All rows are made from the same 10 directions, up to rounding. Whole rows:
[[  9  -1  -7   6 -11  11  -2  22  15   4  -5 -20   0 -11 -14  19   7 -10]
 [  3 -13   9   0 -25  -1  11 -34  -8   5   3 -13  11  -4  33   0   5  -6]
 [-25  -1  12  -9  -6   5  -7  11 -35  30 -10  -8  -6  15  -9  14   3   6]
 [  0   0  -1  12 -15  14  35  14  -7  -9   4  -1   6 -16 -11   6  -3  -3]
 [ 24  -6   3 -26  -6  -8   4   2   2 -35  -6  -9  15  16   6 -23  -8  18]
 [-12  12   4  -2  11 -21  23  -7  -8  -3  13   2  10  -5   5 -12   8  13]
 [ -4  -7   7 -17   6   5 -20 -15   7  13 -11 -12  -3  -1   8  30 -11  -6]
 [-20   1  -3  30  -4   3 -15  -3 -12  21   4  29 -11 -11   2  10  -2 -13]
 [  6  -3  11  -9 -11   1   4   1  13   3 -14 -16  15  -4   8   5  17 -10]
 [  5   4  -8  -2  15  16   0  17  14  -7  -9 -11  -3  10 -13 -10  11   5]
 [ -3  -6   4  -7  23  27  -8  -9  15  -6 -20  12  -3   9   6   0  -4  -5]
 [ 16  -4  -8   3  -6 -13 -35  -2   5  12   8  11 -21   7  -8   2 -10 -14]
 [ -1  -9  -2   6 -14   4  11 -23 -23  -5  12   5  -3   7  17 -13 -11   8]]

Rows cut short, each followed by the rest of it:
[-16  11  -6  11  17  -5  -7   8   0  -1   1   9   3  -4  -1]
[-4  7 10]
[-16  14  -6   8  24  12  13  21   6   2  -4  -6   1   0 -14]
[-6 21  9]
[  2 -11   1   4  -1  18  -6 -22   0 -11 -10   9   4  11  26]
[-18   1   2]
[  3  -3 -11 -18  15  -1 -31  -9  -5  14   7 -23 -24  23  -6]
[  8 -13  13]
[ 24  -3 -10   7  -9  -5 -10  -5  17  -5   5  -8  -3  11   8]
[-29  19  -6]
[ 14  -2  -9 -17  20   7  -5 -12  25 -21  -2 -23   2   6   9]
[-2 -5 12]
[ -6   2   9  -9   7   3   1  14  -9 -11 -16  12  10  16  -2]
[-22   7  11]
[ -3  -5 -14   4 -14  13  -2  16 -17 -12   4 -19  -1  -5  -8]
[ 20 -22  18]
[-13   7  -2 -16  14   1  15   4  -8   4   7 -24  -3  -3 -13]
[ 24 -11  16]
[ -3   7 -20  11   1  17   8  26  -7  15   9 -35 -16  13 -24]
[-7 21 10]
[  6 -10   8  -3   1  28  15  -6  10 -22 -19  15  10  -2  10]
[-4 -8 -7]
[  0   1  -3   1  20  11 -15  -6   9  31   2   5 -30  19 -14]
[ -5  11 -18]
[ 26  -1  -1  -7 -16 -20   7  -3   7  -1  12 -15   0   7  -1]
[-20  13  -6]
[ -4   5   7 -19  20 -15   0 -21  -1  13   4 -12  -3  22   9]
[-20  17   9]
[-22   4  18  -9   5  16  23  11  -8  17 -18 -10  11  -3  -7]
[15 16 -3]
[ 15   4   6 -17  -4 -28 -14  13  15 -10  -4  -5  13  -6  -5]
[ 6 -1  0]
[  3 -12  -3   8 -21  11   9 -24 -10   1   7 -14   1  -1  22]
[-1 -1 -1]
[ 20 -15 -13  -1 -11  18  -6 -16   4 -24  -1 -17   2  12  21]
[-17  -7  11]
[  7  -1 -14  10  -3  10  -4   6   1   5   7 -11 -13   8  -7]
[-8  6  0]
[ 24  -1   4 -15 -14 -16   9   9   7 -19   0  -9  13   3  -3]
[-14   3   3]
[ -4  -6  20  -5 -16   2  -2   8  -4  -6 -28  13  25  -1  13]
[-4 10 -6]
[ 19   0  -8   0  -8  -9   9   5  -1  -8  16  -1  -9   7 -12]
[-16  -4   1]
[ 17  -3  25 -28  -1  -7  10  12   6 -17 -21  25  13  10 -11]
[-13  -6 -11]
[-21   2   3   7  10  23  -5   5   7  15 -19 -10   5  -7   5]
[17 17 -4]
[ -3   9  -7  -4  14 -11  -6  25  -4 -12   6  13  -7  -5 -27]
[ 12 -24  11]
[  3   0   2 -19  26  -2  -6 -24   7  12   7   0 -20  15  -3]
[  2 -10  -3]
[ -7  -1   0   4  -2  -5   5 -25   2   4   6 -18  10  -7  27]
[ 0 13  5]
[ -5   0 -13  14 -12  12  14   6 -21  10  13 -24  -9  10  -5]
[-12  13  12]
[ -3  -6  -1  30 -20  15  -4   1   4   9  -8  16   3 -13  11]
[  0  13 -21]
[  0  -4 -10   0  -9  11  15  -2  -5  -5  11 -22  -3 -15  -5]
[ 29 -22   6]
[ -4 -11  -4  12  -1  34   5 -16   1 -14 -14   1   8   5  26]
[-15   6   5]
[  3   5  -8   3  -8  -1   3  20  -6  -2   0 -26   7  13  -4]
[-23  26  15]
[ 10   5   8 -17   5 -22   7  -9  19   1   5  -8   6 -13  -1]
[15 -2 -8]
[ -1   1 -20  26   9  28 -12  15  26 -12  -8   1  -2 -20  -3]
[17 -3 -5]
[-28  11   7  -4   9 -14   6   8 -32   6   1  -1   9  12   0]
[-14  11  27]
[-17  -3   9  10  10  14 -16 -12  -3  25 -11  28 -12   5   5]
[  3   4 -18]
[ -8  12  -1  -7   0 -34   1   9  -1 -10  11 -12  17 -23  -1]
[21 -9 17]
[-15 -11   2   5  -4  24   6 -18 -27  10   3  10 -15   4   4]
[ 14 -24   0]
[ 20  -9 -11  -2   1  14  -1 -23  27 -15   1 -22   1   0  21]
[-5  2 -2]
[ 12  -1  -8   5 -20 -18   5  -5 -11  14  27 -13 -15  -1  -9]
[ 2 -4 -5]
[  7 -10  13   7 -25 -10 -18 -12  -8  18  -5  22  -2   9  14]
[-15  11 -22]
[-15   3  -4  16 -15   9   8  13 -11  13  -4 -25  11  -4   6]
[-1 28  7]
[-9  9 -4 -9 40  5  4 -9 17 -2  3  0 -8  0 -5]
[ 6 -5  7]
[  0 -10  13 -12 -16   2   3 -21 -11  13  -6 -18   6  11  20]
[-2 10 -2]
[ 16  -1  -6  20 -17 -10 -17   7  14  -3   2  18   0  -8   2]
[-12   8 -17]
[ 14  -3  -6  10  -1   1  11 -17  17 -20   7   9   5 -10  16]
[-12  -2  -5]
[ 10   2   8   6  -5  -2  -4  13   7  19  -8  17  -8  15 -13]
[-26  28 -24]
[  0   4 -19  27   6 -10 -15 -25  17   9  23  -1 -11 -14  18]
[-1  8 -6]
[ 10  -2   5 -20  18   7 -11   6   5  -5 -13   9  -9  27 -12]
[-19  -2   1]
[-25  18  12 -11  22 -18   8  22 -17  14  -1  13   0   4 -24]
[3 5 9]
[-13  -2   3   3   9  -2 -20 -22   8   9  -3   7   0 -14  18]
[24 -9 -6]
[ 11  10  -3  -5   3 -37  -3 -11  10  11  21 -13  -4   1   1]
[-11  15   0]
[-9  9  9  0  9 -7 11 10 -1 -7 -8 14 15  0  0]
[-16  15   5]
[ -5   5  -1   5  -5  -6   2  20  -5 -22  -8   2  22  -4   5]
[-13   7  18]
[  1 -13   7   0   4  30  -7  -8  10  -9 -20  23  -1  -5   7]
[ 15 -20 -15]
[-19   6  15  -9  21 -15  -8 -24  -3  21  -2  13  -1   6  14]
[-2  9 -3]
[ -6   4  17 -23  29  -2   2 -16  19  14  -9   5  -3  -2  -3]
[ 20  -3 -14]
[-20   2  -3   8  15  28  12   3  -3 -12 -14  -3  11   2  11]
[-8 10 17]
[-15  -6   4  10 -14   5  -9   7 -25  -3  -6  22   3  -6   2]
[ 11 -19   4]
[ -2  -1   8  -8 -11   1  35   4 -29  -6   6  -3   5  14  -5]
[-21   1  13]
[ 29 -13 -13  -6   0  23 -15  -3  13  -3   1  -8 -26  21 -12]
[ -6 -13 -10]
[ 17  -5  -2 -18  -3   8  18   1   9 -24  -1 -24   8  -1  -1]
[  5 -12   9]
[ 12  -2  -4   3 -14   5  22  12  -2 -14   6  -3   3  -6 -11]
[-1 -7 -1]
[  8   4  -4 -16  10 -18 -33  16   4  -4  -5  -3  -4  14 -12]
[-3 -5 11]
[  5   6  -6  -3  15 -20  -6 -17   3   7  22   6 -17   5  -3]
[-6 -8  1]
